The rows of each matrix lie in a flat space through zero, up to rounding. After each matrix: how many dimensions does the smallest such space have?

0.179 1.355 -0.688 1.728 -2.974 -1.033 -2.850 -2.024 -1.520 -0.689 0.319
 1.716 2.757 -3.648 -1.128 -3.381 -0.973 -2.167 2.229

1.355 0.581 -0.473 4.104 0.806 -0.544 0.388 0.106 2.431 -0.279 -0.878
 0.705 -0.410 -0.544 -1.479 -2.685 -0.937 -0.398 1.100

-0.688 -0.473 -2.056 -3.387 0.391 1.708 -0.480 1.069 -0.339 -0.284 1.990
 0.304 -5.227 -2.723 1.548 -0.108 1.664 -1.156 -1.829

1.728 4.104 -3.387 -3.751 -0.188 2.121 -1.860 -2.395 -0.739 2.788 1.245
 5.866 1.752 -0.866 -3.387 -1.593 -0.656 -0.219 -0.355

-2.974 0.806 0.391 -0.188 -4.420 -0.510 -0.879 -0.712 1.014 -1.137 2.584
 -2.816 0.632 -2.781 -1.644 -0.126 2.311 1.533 -4.515

-1.033 -0.544 1.708 2.121 -0.510 -1.391 1.178 -0.388 2.033 -1.012 -0.035
 -1.305 1.745 2.029 -0.283 1.464 -0.139 0.535 -0.679

-2.850 0.388 -0.480 -1.860 -0.879 1.178 -0.071 0.648 -0.234 -1.098 3.422
 -0.804 -1.089 0.362 -0.349 5.465 1.404 0.419 -4.795

-2.024 0.106 1.069 -2.395 -0.712 -0.388 0.648 0.710 2.736 -0.432 1.676
 -1.773 -1.884 -1.103 -0.862 0.537 1.946 0.882 -4.058

-1.520 2.431 -0.339 -0.739 1.014 2.033 -0.234 2.736 -2.155 -0.191 0.772
 -0.321 0.810 -2.445 -2.712 1.995 -0.689 0.962 -4.049

-0.689 -0.279 -0.284 2.788 -1.137 -1.012 -1.098 -0.432 -0.191 -2.386
 0.238 0.779 0.237 -3.252 0.811 -2.359 -1.189 -3.307 1.881

0.319 -0.878 1.990 1.245 2.584 -0.035 3.422 1.676 0.772 0.238 -3.381
 -1.928 1.682 2.594 0.655 -0.752 -1.260 2.071 0.439

1.716 0.705 0.304 5.866 -2.816 -1.305 -0.804 -1.773 -0.321 0.779 -1.928
 -1.502 4.313 0.535 -2.114 -3.127 -0.544 2.462 2.296

2.757 -0.410 -5.227 1.752 0.632 1.745 -1.089 -1.884 0.810 0.237 1.682
 4.313 -5.274 -0.063 1.769 -1.557 0.229 -2.754 3.038

-3.648 -0.544 -2.723 -0.866 -2.781 2.029 0.362 -1.103 -2.445 -3.252
 2.594 0.535 -0.063 -2.487 3.359 0.882 0.098 -2.363 -1.817

-1.128 -1.479 1.548 -3.387 -1.644 -0.283 -0.349 -0.862 -2.712 0.811
 0.655 -2.114 1.769 3.359 1.816 4.797 1.486 1.895 -0.572

-3.381 -2.685 -0.108 -1.593 -0.126 1.464 5.465 0.537 1.995 -2.359 -0.752
 -3.127 -1.557 0.882 4.797 -1.478 1.051 1.219 -2.838

-0.973 -0.937 1.664 -0.656 2.311 -0.139 1.404 1.946 -0.689 -1.189 -1.260
 -0.544 0.229 0.098 1.486 1.051 -1.337 -1.201 0.288

-2.167 -0.398 -1.156 -0.219 1.533 0.535 0.419 0.882 0.962 -3.307 2.071
 2.462 -2.754 -2.363 1.895 1.219 -1.201 -4.883 -0.708

2.229 1.100 -1.829 -0.355 -4.515 -0.679 -4.795 -4.058 -4.049 1.881 0.439
 2.296 3.038 -1.817 -0.572 -2.838 0.288 -0.708 4.343

9

6.582 6.523 0.647 2.771 0.921 0.208 -0.375 -1.198 -1.730 -0.379 1.838
 -0.364 1.376 -3.096 0.708 -6.815 -5.007 -0.246 8.079

6.523 0.595 0.351 0.942 -0.068 1.546 -2.339 -3.510 -0.297 1.463 -1.107
 -0.419 -0.991 -4.889 5.348 -2.765 -0.680 -4.762 2.946

0.647 0.351 0.152 1.062 -2.516 -0.921 0.731 -1.959 2.105 3.848 1.120
 0.208 6.393 0.934 0.722 0.048 -2.979 -3.010 1.839

2.771 0.942 1.062 0.988 -1.079 3.083 1.008 1.711 -0.086 -3.429 -0.684
 -3.742 -2.086 -0.426 3.180 2.190 -0.434 4.975 -1.090

0.921 -0.068 -2.516 -1.079 0.714 3.662 -0.590 2.644 1.513 1.763 -5.088
 -2.731 0.273 2.001 -2.167 1.506 -2.176 -4.028 0.461

0.208 1.546 -0.921 3.083 3.662 -0.370 -1.343 -1.554 -0.353 -1.086 -4.646
 1.583 -1.958 -5.261 -0.183 2.212 1.053 -0.990 -2.382

-0.375 -2.339 0.731 1.008 -0.590 -1.343 -6.019 -1.610 -2.562 3.066 0.198
 -0.727 -0.962 -0.128 -0.482 -2.951 2.757 -4.198 2.015

-1.198 -3.510 -1.959 1.711 2.644 -1.554 -1.610 1.315 -1.844 2.388 -2.522
 -0.889 -0.125 -5.854 0.235 3.403 3.687 -0.456 -3.631

-1.730 -0.297 2.105 -0.086 1.513 -0.353 -2.562 -1.844 1.203 -1.151
 -1.698 -0.816 -1.615 -2.440 0.901 -0.494 1.064 2.839 -0.977

-0.379 1.463 3.848 -3.429 1.763 -1.086 3.066 2.388 -1.151 3.788 -1.993
 -1.498 -2.543 1.168 -0.189 0.192 -0.724 0.851 -3.109

1.838 -1.107 1.120 -0.684 -5.088 -4.646 0.198 -2.522 -1.698 -1.993 2.458
 -1.045 7.125 1.812 0.572 -2.512 -3.809 4.266 3.939

-0.364 -0.419 0.208 -3.742 -2.731 1.583 -0.727 -0.889 -0.816 -1.498
 -1.045 0.910 -0.496 -3.821 2.595 -4.257 0.529 0.190 1.362

1.376 -0.991 6.393 -2.086 0.273 -1.958 -0.962 -0.125 -1.615 -2.543 7.125
 -0.496 1.959 1.019 -0.160 0.731 -1.711 5.543 4.669

-3.096 -4.889 0.934 -0.426 2.001 -5.261 -0.128 -5.854 -2.440 1.168 1.812
 -3.821 1.019 -4.818 -0.165 2.289 6.021 -2.150 0.639

0.708 5.348 0.722 3.180 -2.167 -0.183 -0.482 0.235 0.901 -0.189 0.572
 2.595 -0.160 -0.165 -5.768 -1.681 -4.351 0.839 0.669

-6.815 -2.765 0.048 2.190 1.506 2.212 -2.951 3.403 -0.494 0.192 -2.512
 -4.257 0.731 2.289 -1.681 2.568 -0.329 1.724 0.179

-5.007 -0.680 -2.979 -0.434 -2.176 1.053 2.757 3.687 1.064 -0.724 -3.809
 0.529 -1.711 6.021 -4.351 -0.329 -5.400 0.804 -4.358

-0.246 -4.762 -3.010 4.975 -4.028 -0.990 -4.198 -0.456 2.839 0.851 4.266
 0.190 5.543 -2.150 0.839 1.724 0.804 2.577 0.959

8.079 2.946 1.839 -1.090 0.461 -2.382 2.015 -3.631 -0.977 -3.109 3.939
 1.362 4.669 0.639 0.669 0.179 -4.358 0.959 -8.344

17

0.149 -2.785 -1.221 -2.450 -2.614 -3.178 -2.558 0.509 1.785 0.231 0.906
 1.241 -2.229 0.150 -0.856 1.612 0.001 -0.014 0.427

-2.785 -4.527 -0.063 0.457 -0.123 1.330 0.391 0.598 2.061 0.068 0.999
 0.644 -2.939 0.549 -2.232 2.847 1.318 -1.037 0.963

-1.221 -0.063 1.191 1.111 -1.845 -1.851 2.713 3.113 -1.184 4.099 1.700
 -0.406 0.541 0.335 -1.091 0.569 -0.889 1.452 -0.530

-2.450 0.457 1.111 0.800 -0.512 0.136 1.398 0.011 0.760 -1.302 0.256
 1.311 -1.753 0.627 -0.002 0.924 1.306 2.124 -1.075

-2.614 -0.123 -1.845 -0.512 -0.463 0.208 -2.127 0.423 0.500 0.511 1.279
 -0.311 0.932 -1.812 -0.802 -0.993 1.996 -2.204 2.171

-3.178 1.330 -1.851 0.136 0.208 -4.027 1.214 1.834 -1.638 -0.128 3.009
 -2.684 4.190 -2.011 -3.351 -1.053 -1.237 2.260 -2.231

-2.558 0.391 2.713 1.398 -2.127 1.214 1.512 6.270 2.768 0.762 1.352
 -1.126 0.801 -1.388 2.031 -3.299 -1.322 0.551 -4.316

0.509 0.598 3.113 0.011 0.423 1.834 6.270 -0.456 -0.570 0.195 -0.895
 -0.007 -0.219 -0.638 -0.767 -0.327 -6.070 1.444 -5.366

1.785 2.061 -1.184 0.760 0.500 -1.638 2.768 -0.570 -0.839 0.901 -0.982
 0.954 1.035 1.227 -0.969 2.149 -4.216 1.551 -2.080

0.231 0.068 4.099 -1.302 0.511 -0.128 0.762 0.195 0.901 -3.773 -0.504
 0.193 -2.819 2.893 -0.756 1.156 -0.260 1.706 -1.789

0.906 0.999 1.700 0.256 1.279 3.009 1.352 -0.895 -0.982 -0.504 -2.636
 1.440 -3.524 1.739 0.761 1.398 -1.348 0.929 -1.239

1.241 0.644 -0.406 1.311 -0.311 -2.684 -1.126 -0.007 0.954 0.193 1.440
 -0.197 1.844 -0.659 -1.322 -0.300 -1.601 1.859 -1.053

-2.229 -2.939 0.541 -1.753 0.932 4.190 0.801 -0.219 1.035 -2.819 -3.524
 1.844 -2.630 -3.305 1.068 -0.604 3.305 -0.874 1.087

0.150 0.549 0.335 0.627 -1.812 -2.011 -1.388 -0.638 1.227 2.893 1.739
 -0.659 -3.305 1.832 1.863 1.204 1.159 1.747 -0.303

-0.856 -2.232 -1.091 -0.002 -0.802 -3.351 2.031 -0.767 -0.969 -0.756
 0.761 -1.322 1.068 1.863 -1.737 -0.824 -1.898 1.361 1.602

1.612 2.847 0.569 0.924 -0.993 -1.053 -3.299 -0.327 2.149 1.156 1.398
 -0.300 -0.604 1.204 -0.824 -2.441 -2.959 1.264 3.905

0.001 1.318 -0.889 1.306 1.996 -1.237 -1.322 -6.070 -4.216 -0.260 -1.348
 -1.601 3.305 1.159 -1.898 -2.959 -0.137 -3.961 3.439

-0.014 -1.037 1.452 2.124 -2.204 2.260 0.551 1.444 1.551 1.706 0.929
 1.859 -0.874 1.747 1.361 1.264 -3.961 -0.816 -1.496

0.427 0.963 -0.530 -1.075 2.171 -2.231 -4.316 -5.366 -2.080 -1.789
 -1.239 -1.053 1.087 -0.303 1.602 3.905 3.439 -1.496 0.343

17

3.267 0.219 0.023 0.062 2.978 -1.958 1.575 -0.366 0.360 0.172 -1.921
 -0.904 -3.165 -0.035 1.036 4.381 7.065 -4.914 1.240

0.219 1.275 0.046 -1.259 0.526 3.507 -1.568 0.256 -0.275 0.631 0.136
 0.508 -1.287 -1.309 -3.050 1.426 -1.148 -0.202 0.337

0.023 0.046 -0.392 0.153 -2.603 0.622 -2.487 1.025 0.552 2.138 -0.037
 0.670 -3.152 -0.829 -2.691 -0.761 1.237 0.082 -1.242

0.062 -1.259 0.153 0.126 5.488 0.198 -2.595 2.902 2.583 1.351 -1.641
 -2.650 2.037 3.660 -0.581 -2.995 -3.811 -1.409 0.049

2.978 0.526 -2.603 5.488 -0.607 -2.896 -4.761 2.050 -1.182 -1.794 -1.511
 -0.578 2.317 -0.840 6.119 -2.898 -3.818 0.676 -1.761

-1.958 3.507 0.622 0.198 -2.896 4.886 -4.813 1.781 -0.310 0.663 3.070
 0.658 -2.553 -3.670 -1.893 -0.485 -4.667 -2.550 1.643

1.575 -1.568 -2.487 -2.595 -4.761 -4.813 3.233 1.204 -3.403 -2.237
 -0.121 3.194 1.138 -0.844 -1.057 -0.759 -0.301 2.160 -5.339

-0.366 0.256 1.025 2.902 2.050 1.781 1.204 2.718 1.959 1.029 1.561
 -2.158 -1.070 1.937 -0.399 -1.713 -3.769 1.633 -0.082

0.360 -0.275 0.552 2.583 -1.182 -0.310 -3.403 1.959 2.381 1.040 1.222
 -3.141 -1.059 1.937 0.504 -4.189 -3.956 -0.174 -0.268

0.172 0.631 2.138 1.351 -1.794 0.663 -2.237 1.029 1.040 6.338 -2.365
 1.053 -2.612 -1.958 1.209 -3.650 3.070 0.529 -0.387

-1.921 0.136 -0.037 -1.641 -1.511 3.070 -0.121 1.561 1.222 -2.365 -1.098
 2.787 3.840 1.445 -2.550 -1.595 -4.037 2.271 -1.719

-0.904 0.508 0.670 -2.650 -0.578 0.658 3.194 -2.158 -3.141 1.053 2.787
 0.373 -0.991 -2.704 -1.327 1.566 -0.536 1.618 0.633

-3.165 -1.287 -3.152 2.037 2.317 -2.553 1.138 -1.070 -1.059 -2.612 3.840
 -0.991 -2.014 0.460 -0.706 4.808 2.584 -1.245 1.766

-0.035 -1.309 -0.829 3.660 -0.840 -3.670 -0.844 1.937 1.937 -1.958 1.445
 -2.704 0.460 3.103 2.756 -2.890 -2.409 -0.693 -0.666

1.036 -3.050 -2.691 -0.581 6.119 -1.893 -1.057 -0.399 0.504 1.209 -2.550
 -1.327 -0.706 2.756 -3.164 2.680 4.074 0.131 -0.687

4.381 1.426 -0.761 -2.995 -2.898 -0.485 -0.759 -1.713 -4.189 -3.650
 -1.595 1.566 4.808 -2.890 2.680 -0.620 -4.714 1.135 -1.946

7.065 -1.148 1.237 -3.811 -3.818 -4.667 -0.301 -3.769 -3.956 3.070
 -4.037 -0.536 2.584 -2.409 4.074 -4.714 0.331 3.196 -3.230

-4.914 -0.202 0.082 -1.409 0.676 -2.550 2.160 1.633 -0.174 0.529 2.271
 1.618 -1.245 -0.693 0.131 1.135 3.196 -5.295 1.732

1.240 0.337 -1.242 0.049 -1.761 1.643 -5.339 -0.082 -0.268 -0.387 -1.719
 0.633 1.766 -0.666 -0.687 -1.946 -3.230 1.732 -1.319

11

-7.812 1.247 -0.792 -0.052 -1.590 -2.400 1.922 1.462 2.243 1.591 0.382
 0.984 -0.352 -2.513 -1.101 -0.979 -0.473 1.099 -1.596

1.247 -4.194 -2.884 3.015 2.748 0.206 0.069 1.858 -2.810 -1.293 -0.636
 -1.791 -3.046 4.207 1.142 1.722 0.382 2.050 -0.136

-0.792 -2.884 -8.330 3.921 -1.086 -1.744 3.096 2.826 2.227 4.207 -0.330
 0.673 1.490 -0.551 3.246 -1.973 -0.476 -2.354 0.299

-0.052 3.015 3.921 -5.502 1.579 2.360 -1.951 -3.206 -1.202 -2.213 1.536
 1.011 3.724 -1.484 0.056 -3.365 -0.502 1.602 2.362

-1.590 2.748 -1.086 1.579 -1.568 -2.862 0.100 -1.152 1.114 1.251 -0.407
 1.173 1.292 0.777 0.973 -1.734 -1.508 -1.596 1.459

-2.400 0.206 -1.744 2.360 -2.862 -1.162 1.416 1.016 0.138 1.259 -1.319
 -1.206 3.234 -4.497 0.914 -2.481 -0.506 -1.180 1.936

1.922 0.069 3.096 -1.951 0.100 1.416 6.583 2.327 -1.859 0.148 -1.155
 -1.529 0.177 -0.938 -0.372 1.080 -1.048 -1.523 -3.886

1.462 1.858 2.826 -3.206 -1.152 1.016 2.327 -4.775 1.043 0.641 0.370
 -2.190 3.163 -3.184 2.758 -1.181 -3.281 -1.973 -0.717

2.243 -2.810 2.227 -1.202 1.114 0.138 -1.859 1.043 -4.890 1.178 0.474
 -0.088 -2.150 0.822 -0.616 2.614 2.792 4.004 2.038

1.591 -1.293 4.207 -2.213 1.251 1.259 0.148 0.641 1.178 -6.579 -6.203
 -1.295 1.275 1.588 -3.745 0.388 0.144 -4.975 -0.846

0.382 -0.636 -0.330 1.536 -0.407 -1.319 -1.155 0.370 0.474 -6.203 -1.145
 -0.821 2.872 6.622 -2.297 1.729 0.819 -1.049 -1.899

0.984 -1.791 0.673 1.011 1.173 -1.206 -1.529 -2.190 -0.088 -1.295 -0.821
 0.525 -1.895 0.750 -2.888 3.425 2.385 0.630 0.319

-0.352 -3.046 1.490 3.724 1.292 3.234 0.177 3.163 -2.150 1.275 2.872
 -1.895 -1.234 2.052 0.196 -0.958 -1.410 3.143 -0.550

-2.513 4.207 -0.551 -1.484 0.777 -4.497 -0.938 -3.184 0.822 1.588 6.622
 0.750 2.052 1.238 1.490 0.510 0.633 -1.188 0.763

-1.101 1.142 3.246 0.056 0.973 0.914 -0.372 2.758 -0.616 -3.745 -2.297
 -2.888 0.196 1.490 -2.825 1.549 1.569 0.118 -3.605

-0.979 1.722 -1.973 -3.365 -1.734 -2.481 1.080 -1.181 2.614 0.388 1.729
 3.425 -0.958 0.510 1.549 -0.471 -1.853 -3.157 0.717

-0.473 0.382 -0.476 -0.502 -1.508 -0.506 -1.048 -3.281 2.792 0.144 0.819
 2.385 -1.410 0.633 1.569 -1.853 -3.816 -1.935 2.426

1.099 2.050 -2.354 1.602 -1.596 -1.180 -1.523 -1.973 4.004 -4.975 -1.049
 0.630 3.143 -1.188 0.118 -3.157 -1.935 -8.581 4.052

-1.596 -0.136 0.299 2.362 1.459 1.936 -3.886 -0.717 2.038 -0.846 -1.899
 0.319 -0.550 0.763 -3.605 0.717 2.426 4.052 -2.191

15
